All rows are made from the same 8 directions, up to rounding. Whole rows:
[[-2.30, -0.03, 1.65, -0.27, -0.82, 0.66, 0.36, -2.26, 3.79, -2.50, 3.22, 1.29, 0.86, -0.14, 1.33, -0.01, -2.34, -1.12, 6.37, 0.92],
[-0.15, -1.50, -0.53, 2.74, -0.30, -0.87, -2.33, 2.32, -1.35, 1.16, 1.34, 1.75, -2.69, 0.77, 0.39, 4.04, 0.24, 0.30, -0.52, 0.99],
[-1.71, 1.59, -1.37, -1.30, -1.41, -0.47, 0.08, 0.30, -2.64, 1.78, -1.59, -0.88, 1.32, 0.95, -0.83, 0.76, 1.44, 1.84, -2.80, 0.85],
[0.97, 2.84, -0.82, 0.45, -0.74, 0.54, 0.11, 3.21, -2.25, 4.40, -0.24, 1.31, 1.76, 0.60, -1.64, 2.83, 3.19, 2.42, -4.12, -1.34],
[2.59, 0.44, 0.05, 0.03, -0.07, 1.14, -0.68, -0.63, -2.61, 1.02, -0.10, -2.27, 2.66, 0.13, -1.34, 4.36, -0.03, 0.10, -3.06, -3.74],
[0.45, -2.16, 1.01, 2.79, 2.77, -1.17, -0.60, -3.89, -0.23, -1.97, -0.28, -0.08, 0.21, -2.43, 2.57, 5.84, 0.84, -4.94, 0.64, 0.53],
[-0.31, 1.77, -0.31, -2.55, -1.79, -0.28, -0.41, -0.74, -0.66, -1.28, -2.15, -1.73, 0.35, 1.03, -0.41, -2.90, -1.16, 1.06, 0.05, 1.23],
[-1.78, 1.30, -0.43, 1.91, -3.08, 0.02, -2.85, 4.71, -2.70, 0.50, 1.06, 2.66, -2.05, 3.55, -1.71, 2.95, 1.08, 1.92, 0.55, 5.14],
[4.69, 1.38, 3.71, 2.03, 1.79, 1.06, -0.69, -0.97, 3.79, -4.45, 0.32, 2.00, -0.21, -1.53, 1.17, 0.08, -0.55, -4.84, 5.07, 1.11],
[-2.45, -3.09, -0.74, 1.20, -0.74, 0.05, -0.73, 1.52, 0.53, 0.80, 3.58, 1.01, -2.16, 1.12, -0.02, 0.91, -1.82, 1.62, 1.64, -0.35],
[2.85, -2.91, -0.12, 3.07, 1.36, -0.33, -1.80, 3.24, 0.35, 1.17, 1.66, 1.61, -4.08, -0.21, 0.27, 1.17, -0.71, 0.09, -0.85, -1.84],
[5.10, 0.71, 1.59, -0.20, -0.68, 4.17, -0.04, 3.78, -0.59, -1.30, 1.46, -1.30, 1.34, 2.42, -4.74, -2.48, -1.37, 1.13, -0.19, -2.79]]

Rows cut short, each followed by the rest of it:
[1.06, 1.95, -0.39, 0.48, 2.39, -3.18, 0.77, -1.06, 2.69, 3.01, -2.63, 2.76, -1.36, -3.97, 4.18, -0.39, 2.77] : [-1.07, -1.61, -0.67]
[-1.18, -3.46, -1.37, 0.61, 2.51, -3.40, 0.12, -1.71, 1.53, 0.10, -1.83, 0.28, -4.45, -2.57, 3.66, -2.69, -0.33] : [-1.28, -0.65, 0.62]
[0.38, 1.92, -1.02, 0.27, 0.92, -1.57, 0.99, 2.08, 1.45, 4.63, -0.81, 2.90, -0.93, -1.82, 1.52, -0.92, 2.79] : [1.75, -2.53, -1.30]
[-2.85, -3.21, -0.85, 0.89, -0.10, -1.91, -1.10, -0.84, 1.97, 0.42, 2.42, 1.15, -3.26, -0.60, 2.72, 0.80, -2.43] : [0.53, 2.43, -0.20]
[-0.41, -3.28, -0.46, 0.95, 1.55, -0.25, 0.16, -2.16, -0.71, 0.16, 1.05, -1.55, 0.19, -1.10, 0.76, 2.92, -0.77] : [-1.15, -1.03, -2.51]
[-0.29, 3.00, 1.48, 0.95, -0.75, -0.94, -1.07, -0.31, 2.62, -0.69, 0.46, 3.42, -0.26, -0.69, 2.24, 1.87, 0.62] : [-1.35, 3.89, 2.82]
[-1.67, -0.40, -0.56, 0.61, 2.17, -3.36, 0.96, -1.80, 4.04, 2.01, -0.54, 3.03, -2.54, -3.67, 4.85, -1.20, 1.04] : [-0.99, 1.09, 0.10]
[0.14, 1.29, -0.15, -1.20, -0.04, 0.53, 1.02, -0.65, -1.22, 0.17, -1.47, -1.28, 2.09, 0.07, -0.99, -0.55, 1.10] : [0.10, -1.67, -0.17]
[0.75, -2.06, 0.76, 0.89, 2.73, 1.37, 2.49, -1.11, 1.85, 0.27, 1.92, 0.00, 1.54, -1.82, -0.12, -0.16, 0.51] : [-1.58, 0.28, -3.13]
[-3.54, -1.37, -0.26, 1.10, -2.31, 0.56, -1.68, 0.98, -2.28, -1.47, 2.23, 0.20, -0.46, 2.95, -1.37, 3.24, -0.84] : [0.54, 2.02, 3.70]
[0.32, 6.25, 0.94, -0.51, -1.28, 0.89, 0.98, 2.02, -0.54, 1.19, -1.84, 2.54, 3.24, 0.69, -1.44, 0.27, 4.37] : [0.31, -0.46, 3.40]
[1.19, -3.42, -1.14, 0.72, 0.04, -2.02, -2.37, 2.17, 1.90, 0.63, 0.85, 0.70, -6.41, -0.14, 1.92, -3.12, -3.59] : [1.84, 0.50, -1.64]
[1.32, -1.96, 1.67, 3.77, 2.12, 1.25, 0.09, 1.70, 1.32, -1.27, 2.61, 2.66, -1.12, -0.37, -0.35, 2.07, 1.12] : [-2.77, 2.28, 1.10]
[-1.08, 3.18, 0.79, -0.01, -3.31, -0.08, -2.05, 1.20, 2.69, 1.65, 3.55, 3.28, 0.25, 0.91, 1.31, 3.26, -1.77] : [2.39, 4.23, -0.41]
[2.84, 4.12, 0.96, 0.05, -1.12, 1.78, 0.18, 5.42, 0.10, 0.49, -0.98, 2.51, -0.14, 1.89, -2.94, -3.83, 2.37] : [1.51, -0.30, 2.42]
[-3.04, -2.06, -0.41, -0.40, 1.04, 2.37, 3.36, -1.17, -2.27, -0.27, 1.15, -2.16, 3.95, 0.75, -2.94, 0.25, 1.83] : [-0.48, -1.44, -0.03]
[-1.19, -2.15, 0.42, 1.52, 2.02, -1.46, 0.72, -1.26, 4.50, 0.46, 2.31, 2.76, -2.26, -2.61, 3.44, -0.38, -0.70] : [-1.36, 3.28, -0.85]
[2.90, -1.20, 0.20, 1.20, 1.15, 2.07, 0.76, 2.49, 0.15, 2.45, 2.55, 0.16, 0.77, -0.12, -1.90, 0.98, 0.10] : [1.18, -1.94, -4.98]
[0.46, 1.80, -0.22, -0.01, -0.17, 1.38, 0.76, 0.84, -3.83, 0.82, -1.59, -1.16, 3.22, 1.09, -2.71, 2.34, 3.09] : [-0.02, -3.62, 0.76]
[-4.46, -0.39, -0.88, 0.49, 0.34, -0.30, 2.08, -0.07, 0.23, 2.20, 1.53, 1.83, 1.20, -0.36, 0.34, 1.15, 2.46] : [0.58, 0.08, 1.47]
[-3.85, 0.32, -1.55, -0.37, -3.22, -2.28, -2.74, 0.65, -0.97, 0.91, 0.42, 1.01, -2.52, 1.73, 1.49, 1.85, -1.46] : [2.53, 1.11, 2.96]
[1.90, 0.01, 0.34, -2.84, -2.26, 1.84, -1.10, -0.20, -1.41, -3.34, -0.82, -4.13, 0.52, 2.58, -2.71, -3.73, -3.96] : [1.31, 0.55, -0.95]
[1.31, -0.92, -0.26, 2.52, 1.41, -2.44, -2.52, -1.89, -2.59, -0.26, -2.32, -0.27, -1.41, -1.47, 2.38, 6.37, 1.26] : [-3.00, -2.39, 1.05]
[-1.81, -0.69, 1.01, 2.05, -0.13, 2.73, 1.16, 2.78, -0.88, -1.30, 2.78, 1.76, 1.19, 2.27, -3.21, 0.78, 1.94] : [-0.69, 1.99, 3.52]
[-1.90, -0.15, -0.52, 0.00, 2.18, -2.91, 1.51, -3.12, 3.34, 1.89, -0.74, 1.87, -0.74, -3.79, 4.48, -0.24, 1.19] : [-1.26, 0.52, -0.66]
[3.74, 1.18, 0.79, 0.17, -2.70, -0.83, -5.52, -0.89, -2.36, -2.82, -1.36, -2.12, -1.46, 1.57, 0.64, 4.86, -3.79] : [-0.60, 0.61, -0.07]
[1.69, 3.12, 0.48, 0.55, -0.45, 2.50, 1.30, 4.59, -1.25, 2.21, 0.33, 1.84, 2.20, 1.54, -3.58, -0.46, 3.50] : [1.59, -2.06, 0.40]
[2.55, 3.64, 1.38, -0.87, -2.53, 0.73, -2.08, 0.64, 1.60, -0.04, 1.13, 0.84, 0.95, 0.76, 0.14, 1.48, -2.13] : [1.28, 2.44, -1.69]
[-0.31, -1.00, 0.65, 0.23, 2.15, 2.06, 3.33, 0.31, 0.25, -1.07, 0.15, -0.20, 1.85, -0.22, -2.15, -3.17, 2.20] : [-1.51, -0.16, 0.81]
[2.89, 1.39, 0.69, 2.10, 2.16, 0.46, 1.09, 3.08, 0.76, 1.88, -0.59, 2.89, -0.39, -1.18, -0.50, -0.48, 3.64] : [-0.89, -1.73, 0.08]
